Each new row is followed by what is left after taking away its nearest point in the smallest flat space through zero that holds the last named rows.
In the rows, 128 means zero.

K750:
[[ 77 112 145 161 121 100 148 145  81 131 140 167 111 133  99 188 162 127
  118]
 [138 120  97 146 151 128 109 155  64 175 143 117 105 104 142 147 164 171
   91]
 [134 118 136 114 117 119 128 117  86 158 123 156  83 158 135 187 147 154
  129]
 [143  88 125 136 155 126  92 162 125 135 168 119 140 182 111  90  85 102
  118]
 [209 121 121 163 130 124  82 158 141 115 137  99 128 160 146 110  86 112
  114]]
New rows:
[120 110 149 150 145 104 110 122 179 197 132 110 163 125 128 140 180 109
 146]
[133 112 151 148 140 104 107 118 182 196 127 111 157 132 133 146 176 110
 149]
[151 113 109 131 117 122 131 158 116 130 125  85 141 121 135 132 124 133
 149]
[130 111 118 119 113 121 143 148 118 129 123  98 140 127 126 139 127 130
 158]
[ 94 166 104 121  81 122 116 138 132  93 109 126 136 192 126  94 122 144
 128]
[ 95 167  95 128  86 122 113 145 114 105 111 122 130 178 131 101 136 158
 117]
[121 128 110 134 122  72 161 110 159  82  96 111  81 104 123  96 135 164
 123]
[121 106 109 129 135  70 147 121 142  98 114 115  75 133 116  93 125 163
 118]
[117 120  56 139 166 152  64 147 156 151 146 128 149 104 132 142 112 116
  79]
[107 129  80 124 139 145  86 119 170 136 125 154 136 119 129 175 114 110
 102]

K369:
[[ 69 155 167  90  98 176 185 181  86 136 126 118 109  52  25 129 164 142
   81]
 [ 72 189 113 143 163 183 136 123  53 162 100 130 152 130  51 192 160 168
   82]
 [ 93 184  70 118 178 131 140 152  85 143 161 111  61 136 108 120 114 146
   57]
 [ 75 168 150 120 131 157 114 104 105 101 128 167  97 130  60 120 148 134
   97]
 [ 71 120 118  82 124 166  88 208 111  92 196 152  98 137 151 119 144  93
   84]]
New rows:
[160  78 166 173  88 129 107 147 121 136 142 144 146 116 153 141 170  90
 126]
[153 114 143 180 115 118 120 128 107 145 142 137 109 120 130 130 158 108
 100]
[167 130 127 136 114 140 118 151  97 140 123  92 124 106 124 140 100 146
 130]
[157 132 137 135 112 143  97 135 103 119 128 115 116 120 121 131 103 138
 132]
[109 177  90 159 139 158 101 172 153 159 118 120  98 100 137 130 172 175
 130]
[122 161 111 160 122 148  95 155 176 144 113 131 102 100 144 116 170 166
 153]

K882:
[[ 93 153 114 152 131 155 142 175 107 123 135 182 181 114 162  76 124 142
  150]
 [114 122 129 113  95 140 145 122 145  88  91 147 135 147 103 102  95 138
  126]
 [139 177 106 107 113 161 108 229 102 118 140 198 120 140  58 143  65 186
  169]
 [100 141 122 138  54 157  96  92 149 142 120 182 136 188 125 147 108 171
   88]
 [122 152 112  90  91 155 128 142 145 120  80 162 115 123 121 143  37 199
  104]]
New rows:
[101 112 120 138 140 115 101 141 117  56 124 154 170 184 139 128 123 138
 129]
[119 112 120 127 162 103  97 137 116  76 126 126 149 159 153 154 119 142
 120]
[169 110 109  56 165 129 135 137  85 108 169 122 121 161  91  98 132 104
 132]
[148 117 104  65 148 140 130 112  94 129 160 135 135 159 137  99 124 126
 102]
[103 140 145 125 103 125 134  77 116 162 169 102 145  60 171 119 187 136
 111]
[115 145 144 101  86 132 136 109 117 128 155 119 130  79 107 119 153 147
 133]
[140  94 108  95 118  96 103 131 101  56 130 141 142 134 116 133 106 144
 102]
[137  98 107 110 130  94  97 129  93  77 147 139 150 126 142 136 126 140
  99]

K981 (5 x 19):
[[109 135 140 103 113 178 150 160 154 153 128 180 149 107  86 125  31 177
   65]
 [143 150  90 122  53 116 126 119 114 155 103 144 200 162  74 133  98 110
   72]
 [134  96 119 121  25 150  89 134 141  72 111 158 142 138 153 137  96 162
   73]
 [120 140 133  99  38 105 125  98 142 184 102 156 154 128  86 124 130 134
   71]
 [116 193 120  78  50 121 143 119 133 113  88 166 162 164  97 149 144 102
   70]]
New rows:
[166 171  60 120 135 139 164 120 148  67 155 122 161  99 137  79 127 109
 158]
[157 153  80 113 112 130 158 104 164 102 155 130 145  76 134  69 131 130
 148]
[118 126 135 169 148 153 146  65 112 103 181 160  98 155  85  90  90 181
 152]
[118 142 131 159 122 137 143  52 109  95 168 160 102 170  86  97 120 163
 147]
[148 140 120 137 121  90 105 162 182 133 177 150  89 118 139 111  82  90
 139]
[149 152 116 132 113  83 107 157 179 131 171 150  95 127 135 114  93  79
 137]

K61:
[[166 147 132 134 102 140  92 155  66 114 157  76 109 146  82 140  71 153
  148]
 [134 138 169 146 148 202 109 161  77 129 136  92 136  87 157 141 100 129
  122]
 [169 179 152 201 110 167 168 128 109  89 156 167 152 102 172 113  43 119
  121]
 [158 126  99  97 148  95 128 141 128 104 108 101 164 125 125 158 117 123
  135]
 [134 150  85 103 152 132 107  94  72  61 111 144 107 156 142 146 127 171
  111]]
New rows:
[115 135  82 123 138 141 129 147 127  62 149 140 141 126 129 120 148 123
 146]
[108 127 100 131 127 147 127 159 136  88 159 130 136 121 118 112 150 115
 152]
[132  56 117 121 148 200 137 113 141 106 137 137 200 134 182 154 183 120
  94]
[152  66 114 136 102 175 129 116 134 111 167 128 175 168 129 141 151 131
 114]
[137 138 145 136 178 139 133 111 104 111 122 127 122 131 101 167 143 139
 124]
[137 135 152 148 163 127 145 113 127 127 130 134 125 131  93 156 140 128
 130]
[129 147 127 154 125 107 137  86 115 179 116 122 145  56 164 131 140 200
 149]
[135 147 119 148 117  93 131  87 113 178 119 114 140  68 146 133 136 205
 155]
[149 111 111 122 167 127 169 120 128 139 133 107 132 168  56  97 127  72
  80]
[144 118 119 129 177 153 167 117 111 130 132 114 128 159  76  97 125  78
  71]
[126 113 156 113 128 101  97 109 200 114 114 137 133 123 147 119 109 108
 134]
[128 121 160 114 128 122  79 111 167 105 120 126 117 128 143 122  99 124
 133]

K547 (5 x 19):
[[152 113 110 102  95 146 128 107 153 160 133 231 121 149 113 119 167 152
  116]
 [ 97 101 141 143 161 120 104 190 152 111 141 129 121  96 105 110  87 159
  170]
 [180  96  65 127  42 187 157 119 163 108 167 125 121 100 143  97 120 118
  118]
 [ 65 101 118 144  84 122 140 153 196  76 148 156 142 121  99 137 185 125
  135]
 [ 98 161 102  98 129 154 132 190 177 113 140 171 116 146 140 151  96 137
  113]]
New rows:
[100 115 142  88 115 146 157  86 103 138 120 169  75  93 152 121 124  71
 184]
[ 84 121 145  90 123 142 156 101 108 128 120 158  76  92 153 127 117  69
 186]
[134 156 135  98 115  84 113 150 120 144 106 127 143 109 144 144  88 196
 146]
[133 147 126 106  83  86 127 129 128 130 111 119 151 108 143 145 119 181
 138]
[181 102 119 112 156 114 102 141 117 145 118 145 151 145 101 111 131  81
 129]
[160 109 112 115 147 116 110 156 133 123 123 132 154 145 105 122 132  71
 125]
[106 116 133 159 158 138 139 116 105 127 164 162 110 107 143 120 145 153
 174]
[108 138 122 151 149 147 151 112 103 122 163 147 111 118 161 134 142 136
 155]
[113 110 126  98 149 146 111 128  99 120 122 137  57 129 135  94 147 150
 157]
[104 122 120  99 136 148 123 124 103 106 122 120  62 135 144 106 157 133
 145]

K543, 5 rows:
[[ 59 169 121 118  51 156 113  69 146 173 121 142 188 117 178 103 115  94
  184]
 [135 177  91 118  81 159  90 172 154 122 135 104 128 153 100 117 122 117
  109]
 [ 60 123 171 126 127 104 149 116 141 111 126 200  95 127 100 152 149 108
   87]
 [104 133 129 155  60 131  73 143 130 119 231 147 108 118 103 116 123 158
  154]
 [196 158 176 112 115  66 127 150  80 101 123 120 187 138 128 134 135 149
  139]]
New rows:
[146 150  83 127 118 140 114 188 140 124 134 135 162 113 129 128 142 131
 135]
[126 127 101 132 138 129 134 164 135 127 130 157 153 101 138 136 147 130
 136]
[149 104 113  98 158 121 139  59 120 129 100 144  98 126 158 124 147 124
 130]
[154 132 110  97 119 121 111  86 124 117 127 143 100 137 136 120 147 129
 125]
[120 100 135 154 121 128 128 174 107 139 147 102 140 120 145 140 112 133
 105]
[106 108 138 148 117 129 134 166 112 143 132 110 147 122 149 141 114 121
 101]
[143 137 128 110 159 119 152 106 112 134 200 131 133 109 120 156 168 125
 101]
[138 154 111 102 147 136 148 104 123 144 183 119 145 115 127 149 163 112
 103]
[149 136  79 108 121 128 110 122 117 145 128  97 140 111  84 120 130 143
 123]
[126 127 101 109 126 114 124 104 114 144 125 124 137 104  87 128 137 138
 121]
[134  95 139 199 107 110 142 122 141  85  90 191 110 128 129 125 125 129
 191]
[151 114 116 191 102 127 133 142 151  85  75 167 114 141 123 120 121 122
 181]

K321:
[[131  70  48 199 152  82 146 141  71  83 204 195 112 192 133 141 123 174
  114]
 [102  83 105 157  98 151 163 147  37 118 176 164  61 166 164 101  98 124
  154]
 [131  69  79 146 161 168 163  63  95 140 184 163 135 149 151  95 160  52
  148]
 [ 90  45  67 146 158 171 118 157 106 217 187 165 133 154 127 115 182  87
  140]
 [ 92 113 133 157 152 166 153  85  54 128 168 168  98 141 129 109 163 135
  166]]
New rows:
[112 109 158  81 104 140 117 140 165 172 110 129 106 168 122 100  79 131
  86]
[115 113 153 102 134 133 127  98 151 146 127 150 115 174 113 103 101 146
  90]
[101 135 162 135  79 145 152 118 124 101 116 161 177  81 124  81  96 100
 149]
[ 98 121 139 149  94 127 137 142 133 112 129 173 189  92 110  97 109 122
 136]
[140  83 106 121 158 145 144 155 159 175 138 158  99  92  93  94 153  80
 119]
[148 118 131 128 147 121 152 145 146 125 124 156  84  90  91 102 130 121
 118]
[162 127 102 102 161 157 142 167 166 121  85 161 129 161 135 127  92 145
 131]
[149 133 116 105 170 173 147 147 149 123  89 168 123 157 131 122 108 148
 145]
[162 115 162 128 132 135 153  90 123 165 158 167 128 177 163 149 112 146
  81]
[156 126 177 117 126 139 143 102 133 178 143 155 129 167 158 152 113 150
  81]
[ 83  95  90  97 143  96 174 124 177 143 163 145  78 151 158 110 124  93
 167]
[ 81 130 119  94 148  83 163 121 188 130 141 136  83 137 140 124 129 130
 165]

K313:
[[141 104 141 122  73 133 134 137 129  93 119 137  95 142 196 126 168 138
  137]
 [146  60 126 112 170 150 159  94 141 149 132 136 120 127 131 142  88 112
  161]
 [143 130 133 144 104 158 160 133 111 118 128 127  64 100 177 134 137 129
   97]
 [ 76 139  97 110  89  78 101 140 151 155  66  69 156  90 160 120 160 128
  122]
 [117 121  83 134  91 121 122 191 112  97 116  82 135 163 184 121  92 152
  166]]
New rows:
[108 167 117  97 130 152 154 132  86 173 108 178 108 135 129 164 150  80
 124]
[105 158 107  92 124 144 145 145  88 164 106 171 125 156 136 161 141  86
 147]
[ 82  82 168 176 139 117 131  91 156 107 161  96 140 139 164 151 167 120
 170]
[ 78 119 159 195 149 124 132 107 139 110 171  87 135 129 145 150 149 123
 147]
[136 135 113  85 136  82 138 131 105 104 117 138 168 162  79 166 120 111
 157]
[140 139 115  94 121  98 159 129  97 107 110 132 126 131 110 171 130 108
 130]
[148 103 173 161  87 114 127 134 131 139 144 138 108  88 124 164 173 173
 102]
[141  94 149 159 109 109 123 147 130 146 146 119 135 104 110 164 130 175
 128]

K297 (5 x 19):
[[168  60 163  98  69 113 178 115 139 116 140 130 112 138  99 194  71 114
  152]
 [132  90 142 175 154 128 121 128 125  96 123  94 155  97 140 162  68 113
  120]
 [171  31 145 175 101 157  79 134 147 103 125  99 177 106  94 173 142 128
  129]
 [109  74 168 145  97 154  79 148 116 142 120 153 147 164  83 192 140 188
  148]
 [137 141 160 115  90 168 137  93 151  87 146 114 177 122 128 157  59 111
  138]]
New rows:
[112 116 143 158 136 102  84  82 112 148 117 109 113 166  79 149 141 127
 128]
[121 139 135 144 133 102 103  68 122 138 124 101 114 156  91 131 130 105
 125]
[175 102 156  84 127 118  89 101 159 104 111  80 110 119  84 142 111 120
 111]
[142 138 151  86 153 113  83 110 143 119 105  93  99 130  96 127 116 138
 108]
[110 170 147  92 107 135 158 124 103  94 119 164  92 171 107 108  81 102
 124]
[127 126 134 134 123 140 119 139 106  90 109 144 110 149 100 105 119 101
 112]
[136 113  90 145 122 154 165 101 131 164 116 134 114 127 130 175 134 124
 107]
[126 131  89 148 127 164 155  99 131 161 116 134 125 127 135 167 135 127
 105]
[138 107  80 158 166 120  98 129  95 162 143 117 127  84 178 100 105 134
 125]
[143 112 100 121 117 138 107 116 106 165 154 137 131 110 156 117 103 145
 143]
[133 126 162 136 131 148  82 129 173  82 165  81  86 121  83 120 104 128
  82]
[121 138 157 123 137 132  94 136 163 100 162  96  61 134  84 113 114 137
  84]

K602 (5 x 19):
[[152 141 121 115 101 173 139 139 130 139 161  99 170 130 144  88 136 150
  145]
 [158 137 154 122 139 130 106  90 155 105 118 148 129  97 128 133 157  89
  132]
 [106 153 175 189 140 158  94 181 124 104 128 115  98  90  57 163 166 106
  108]
 [116 127 158  71 154  99 116 150 130 122 123 129 122 104 119 148 135 102
  161]
 [165 140 153 141 147 169 123 107  70 120 109 175 172 112  74 116 119  91
  158]]
New rows:
[140 175 131 123 130 123 143 136 126 130  95 146 171 133 150 158 108 153
 128]
[135 178 136 130 129 123 137 142 138 125  98 138 161 127 148 164 119 152
 120]
[130 105 127 170 142 127 128 179  86 125 120 169 136 138 126 135 104 114
 121]
[144 109 129 144 132 124 123 167 127 120 134 152 138 127 160 126 126 113
 124]
[129 107 166  71 130 165  56  84 128 115 147 144 167 145 122 125 124 138
 145]
[102 101 152 104 125 155  59 101 128 119 145 134 139 160 119 139 117 157
 117]
[ 95 126 112 135 126 126  95 192 115 151 120 128 138 135 149 155 142 122
 149]
[121 126 107 143 122 133  94 152 124 145 114 146 148 134 161 144 146 112
 144]
[128 171 141  94 138 123 132 200 169  65 138 110 148 139 119 109 128  56
 187]
[127 158 105 145 127 118 146 165 161  71 123 130 135 172 130 106 104  75
 150]
[147 140 150  97 129 101 145 148 117 166 161  79 133 156 190 166 123 125
  56]
[164 147 165 116 140 120 138 134  92 157 147 106 146 145 158 167 123 102
  62]

K24, 5 rows:
[[117  45 133 200 138 118 146 156 152 178 108 119 126 165 121 136 170 142
  133]
 [129  87 138 133 120 147 120 117 123 116 116 122 139 148  83 162 189 140
  137]
 [101 141 167 147 174 110 177 117 132 141  84 122 114 181 172 110 122 176
  146]
 [161  79 170 195  54 132 111 158  71  78 151 158 102 126  63 162 164 125
  150]
 [104 148 168 163 112 131 140 154 179 174  42 141 149 165  84 107 172 150
  120]]
New rows:
[170 140  86 107  82 140 145  94 170 162 106 111 103  93 111  92 153  82
  79]
[169 125 116 126  98 130 170  82 134 134 110 111  79 121 133 102 152 111
 104]
[149  79 130  91 106 143  81 156 119 109 101 141 152 175 112  88 132 135
 117]
[147  86 127  90 119 134  90 154 115 110 109 139 144 174 139  79 109 137
 119]
[ 98 173 163  80 140 156  80  92 100 100 177  88 162 147 129 135 164  93
 133]
[ 95 149 170 141 132 134  94 132 115 139 170  97 149 154 143 114 149  91
 130]
